There are 5 ways to turn a row about zero (a turn may also mirror it). The second row of each pair is the first, turned, with some noise. The first 35 pairs use one turn. New pairs use 2 turns, one after the other, and a turn may come again.
Some pairs, each with its turns in order after it:
[ 36.3  -9.8  24.4 -37.9  -5.6  13.5]
[ 33.7  29.7 -10.7  37.9   3.6  21.1]
q_11

[ -6.9  33.9  22.1 -17.7  19.8  29.4]
[ 44.2   9.6   4.4  21.5  -2.4 -24.7]
q_20

[ 37.7  18.6 -43.8 -37.2 -15.3  -3.4]
[ 32.5  -2.3  -4.2 -19.1 -14.4  53.6]
q_292

[19.2 16.1 24.1 27.8  8.5 12.8]
[-27.0  -2.6 -12.0  20.6  24.8  -9.6]
q_11

[ -8.4 -12.5 -25.9 -20.9 -27.9 -32.4]
[ 34.3 -19.2  19.9  -7.3 -32.3  -5.8]
q_11

[ 16.2 -38.0 -29.9  39.1  12.1  26.1]
[-49.3  16.7  26.1  -2.9 -15.7  35.7]
q_11

[  9.9 -22.6  -0.7  22.9  -1.9 -39.3]
[ -4.8 -42.4   6.6   8.1 -10.8  19.5]
q_11

[-23.7  42.2 -21.7 -34.7 -18.4   5.3]
[ 36.9  32.2  34.4 -34.0 -22.1  -0.3]
q_20

[-44.4 -43.1  -0.2   6.7 -38.7   9.3]
[ 29.8  -2.4  21.8  43.8   9.9 -50.9]
q_783

[ 33.4  34.9  40.4 -22.9  -3.7 -46.5]
[-69.9  -5.5  26.6 -15.1  -9.5  24.5]
q_783

[ 32.0 -40.4  32.6  25.1 -21.3 -35.5]
[ 25.2  26.1  21.9 -43.5  29.8 -54.9]
q_292

[-29.5  -8.3  21.7   3.6 -34.3  -2.2]
[ 10.3  24.6 -10.9  24.8  -7.1 -32.9]
q_292

[ 22.4 -45.7  28.0  43.6  31.3 -24.3]
[-34.0 -32.4  -4.8  14.9  20.3  63.4]
q_11

[ 23.0 -27.6  20.7   1.7  33.1 -40.7]
[  8.6 -29.9  -1.1 -39.6  27.9 -31.8]
q_292

[ 41.8 -13.1  -2.1 -15.0  28.9  32.4]
[ 35.1   2.5 -25.4  -1.6 -47.2   6.1]
q_679

[26.3 -0.4 45.7 41.4 -8.1 -4.8]
[-21.8  -2.5 -39.4  18.2  33.6 -38.2]
q_20

[-16.9  40.1 -20.2 -32.5 -25.3  23.4]
[ 15.8   6.1 -10.5  36.9 -38.8  37.5]
q_292

[ 17.2 -33.6   0.5  37.1  32.4 -45.4]
[-60.5 -18.7   7.3  35.0  15.5   5.1]
q_20

[ 29.3  14.9 -18.4  34.0  26.6  -7.3]
[ -2.0  23.2 -28.0 -15.1  18.5  35.3]
q_783

[ 31.6  34.8  -5.4 -34.6  26.0  33.9]
[  3.3 -41.0  37.3  10.0 -13.0  45.3]
q_292

[ 22.5  36.6 -26.6 -14.1  35.7 -37.5]
[-14.3 -21.2 -21.1 -49.5 -19.5 -50.2]
q_679

[-15.5  21.7 -34.2 -42.3 -46.1  -4.0]
[ 45.5  19.0 -32.5  12.4 -28.8  37.5]
q_292

[ 43.6 -11.5 -14.6  28.9  23.8   8.7]
[-22.5  14.4 -23.9  46.2   8.8  21.5]
q_20

[ -4.8 -19.1  -1.1  42.8  44.4 -15.4]
[ 17.4 -65.4   9.7  11.5   5.7 -19.5]
q_679

[22.5 -7.7 -6.7 42.9 32.6 19.9]
[ 23.0   9.0 -25.8 -11.2  43.2  24.2]
q_783

[ 44.2  17.4  40.4 -32.0  12.5 -22.9]
[-51.3 -23.3  19.6 -16.1  -7.5  35.8]
q_783

[  3.5  40.5  38.9  12.0 -23.4  -7.8]
[ 10.1  24.6  -9.5 -16.7  23.6 -47.5]
q_20

[ 46.7   0.7  15.6 -44.3  29.2 -40.8]
[-23.2  -7.4 -61.5  -0.7 -39.8 -33.6]
q_679

[ 16.7 -35.9 -15.8   1.9  26.1  33.3]
[ 47.3 -16.4 -13.4   6.2   9.7  29.1]
q_783

[-10.4 -12.9 -23.6  -8.2  14.7 -35.9]
[-16.6 -32.4 -23.6 -13.2  11.6  -0.6]
q_679

[  8.4 -13.0  30.1  -3.5  20.1 -46.7]
[-16.3 -29.2 -29.8  30.8  -5.2 -32.9]
q_679

[-33.9  43.0 -44.5 -42.8 -27.1  -0.2]
[ -4.1  24.2  -7.6  -6.1 -70.7 -35.7]
q_783

[-26.3 -40.5 -37.5  19.5  -4.3 -36.8]
[-19.6 -51.8  -4.4  -6.2  27.5  32.0]
q_679

[ 17.1  -4.1   9.1  42.4 -22.1  28.1]
[-31.5  11.8  33.8  24.3  15.0   4.8]
q_11

[ 26.4  43.5 -12.3  -7.8   5.7  28.6]
[33.3 42.0 -3.4 16.4  0.1  2.9]
q_20

New pairs. What belongs after each?
[ 26.2 -27.4  33.7  12.6   3.2 -19.3]
[ 43.8 -20.9  21.4  15.8  -5.1  20.5]
q_11 q_679

[  2.9 -14.4 -19.7 -16.8  30.7  37.8]
[-40.8  -3.0   9.0  20.7  28.2   9.9]
q_292 q_292

[-41.7 -41.0 -13.2  37.1  -9.8 -43.3]
[ -6.3 -17.3 -59.1 -28.6 -38.2  29.0]
q_292 q_292

[ 20.1 -23.3  38.8 -14.2 -42.2  37.4]
[-40.7 -23.3  52.5 -14.8 -18.2 -17.0]
q_11 q_292

[-31.8 -42.8   3.8  12.8 -12.4  29.4]
[ 41.2 -16.2  -8.6 -33.6  29.4  21.9]
q_679 q_783

[ 2.2 35.0 11.6  0.8 22.9  6.4]
[ 20.0  -6.7  19.9 -15.4 -10.8  17.6]
q_783 q_20

[ 46.5  44.0 -42.7 -23.2  20.7 -41.3]
[-46.0  31.4 -18.6 -62.2  -8.7  31.1]
q_11 q_20

[ -6.2 -46.8 -32.5  20.1 -27.0 -29.5]
[ -3.7 -37.8 -16.5 -11.3 -31.4  47.6]
q_292 q_292

[-40.6  -9.5  -4.1   9.2  14.1 -29.6]
[-27.5  10.9 -34.7 -29.4  -9.2  -5.1]
q_783 q_292

[  0.0 -42.1 -33.1  38.0 -10.6 -29.2]
[  9.4 -56.9 -43.8  -3.0 -23.5  19.7]
q_679 q_20

[  0.0 -37.1   8.9  23.1 -40.3 -17.0]
[ 40.4 -14.9  30.4  21.4  24.7  10.1]
q_679 q_679

[ 32.9 -40.2   9.1 -35.9   0.2  -1.8]
[-27.7 -16.6  19.3   5.3  47.2  12.2]
q_20 q_292

[ 35.5  -5.7 -29.0 -24.4   5.0  29.1]
[-18.6   0.8  15.4  19.1  -1.3 -60.6]
q_11 q_11

[-37.8  33.1   9.0  16.8  36.0 -25.0]
[ 17.6 -60.2  12.0  13.1  24.2  -8.6]
q_20 q_11

[  9.8  -7.4 -38.9  -9.6  15.4  27.9]
[ 14.5  -5.6  24.5  -7.1 -33.3  15.1]
q_679 q_783

[ -8.6 -18.6  16.8  16.3 -13.8 -32.6]
[ 22.5 -27.4 -22.2 -31.1 -17.2   1.9]
q_292 q_292

[-34.9 -26.8  40.6   3.6 -42.0  31.5]
[ 39.2  -3.2 -27.0 -26.1  30.8  33.0]
q_20 q_292

[ -9.7  19.8  23.6   9.7  36.5 -37.8]
[ -4.7  -0.2   8.3  58.1 -15.3  -7.0]
q_292 q_783

[29.0 -9.9  1.5 -8.3 -1.8 -7.4]
[ 11.3 -13.8   8.3  14.0  23.4   9.4]
q_292 q_20

[  4.8 -43.7  24.6 -31.5  46.4  39.0]
[-39.6  -9.5 -57.9  32.8  10.6  38.0]
q_20 q_20

[  3.6 -35.3 -29.1  -1.8  37.2   0.5]
[ 17.6 -21.7  14.3  27.2 -29.1  23.8]
q_292 q_20

[ 22.6  13.1 -11.0 -23.9  24.2  44.3]
[ 36.6 -32.4   8.3 -14.3  33.2 -10.1]
q_292 q_783

[-8.5 36.2 -5.1 29.1 13.6  6.8]
[ -2.7 -36.0   7.7   5.6  -3.1 -30.6]
q_20 q_11

[-40.0  44.3 -36.2  38.9 -10.0  30.1]
[-58.7  38.6  21.9 -25.6   6.5   0.7]
q_20 q_679

[ 16.5 -16.7 -27.1  -0.4   1.1 -43.1]
[-23.9  -6.6  -5.1  46.9   4.7 -21.2]
q_20 q_292

[-37.9 -11.9 -24.2  -6.4  26.0   4.9]
[ 28.1 -21.6 -11.6  24.7 -11.8  27.2]
q_11 q_292

[ -9.7 -44.0   8.4 -34.1 -20.4  45.5]
[  7.6   5.7 -33.1 -30.5  45.0  33.2]
q_292 q_783

[ 29.6 -41.3  12.8   8.5 -16.7 -42.1]
[ 25.5 -10.0 -52.4  11.9 -25.2   3.5]
q_292 q_11

[ 27.5  16.2   6.4   4.8 -35.5 -10.0]
[  9.0 -13.9  12.2 -19.7  27.9 -31.8]
q_679 q_11

[-43.3 -11.9  25.2 -19.0   7.9  42.5]
[ 8.1 19.8 34.5 35.6  2.2 42.5]
q_20 q_783

[-11.3  -7.3  -6.9 -39.4   3.9  -2.3]
[ 19.9 -14.9  29.3  12.4  21.3  -2.6]
q_20 q_292

[-40.6  27.6 -12.9  45.3 -28.7  16.1]
[ 43.0 -24.9  18.3   1.2 -34.4 -44.9]
q_20 q_11

[-30.7 -43.0  40.3   5.2  32.8  32.8]
[-17.0  -9.1  -4.3  -4.1 -18.6  76.1]
q_783 q_11

[-36.6 -22.4   4.7  35.7  10.5  27.7]
[-31.0  -9.8   6.6  -5.3  10.5  44.8]
q_20 q_679

[-35.9  30.2   9.4  45.7 -19.9 -20.7]
[-46.8  19.9   3.7  24.5 -28.9 -32.2]
q_20 q_783

[ -0.6  30.7 -30.9 -23.0  41.8  41.0]
[-19.9  43.0  39.3 -24.2  30.1  24.3]
q_292 q_11

[-35.3 -18.7  21.9 -34.8  12.9  37.4]
[-62.0 -19.7  12.5 -15.2   9.0  23.2]
q_292 q_11

[ -1.8  16.6 -22.1 -42.3  35.6   7.7]
[-21.1  11.6 -31.6 -38.9 -13.5   9.9]
q_679 q_679

[21.2  8.9 29.2 16.8 35.7 38.9]
[  4.4  49.8 -20.3   2.7  39.8  26.3]
q_20 q_783

[ 33.2 -44.8  37.9  15.7   1.9 -21.1]
[ -4.9 -19.8 -43.1  14.1  -9.5 -41.5]
q_292 q_679

[ 24.9   1.6 -41.4 -23.1  31.2 -26.8]
[ 24.1  -6.3 -31.9  19.6 -11.2 -44.9]
q_20 q_20

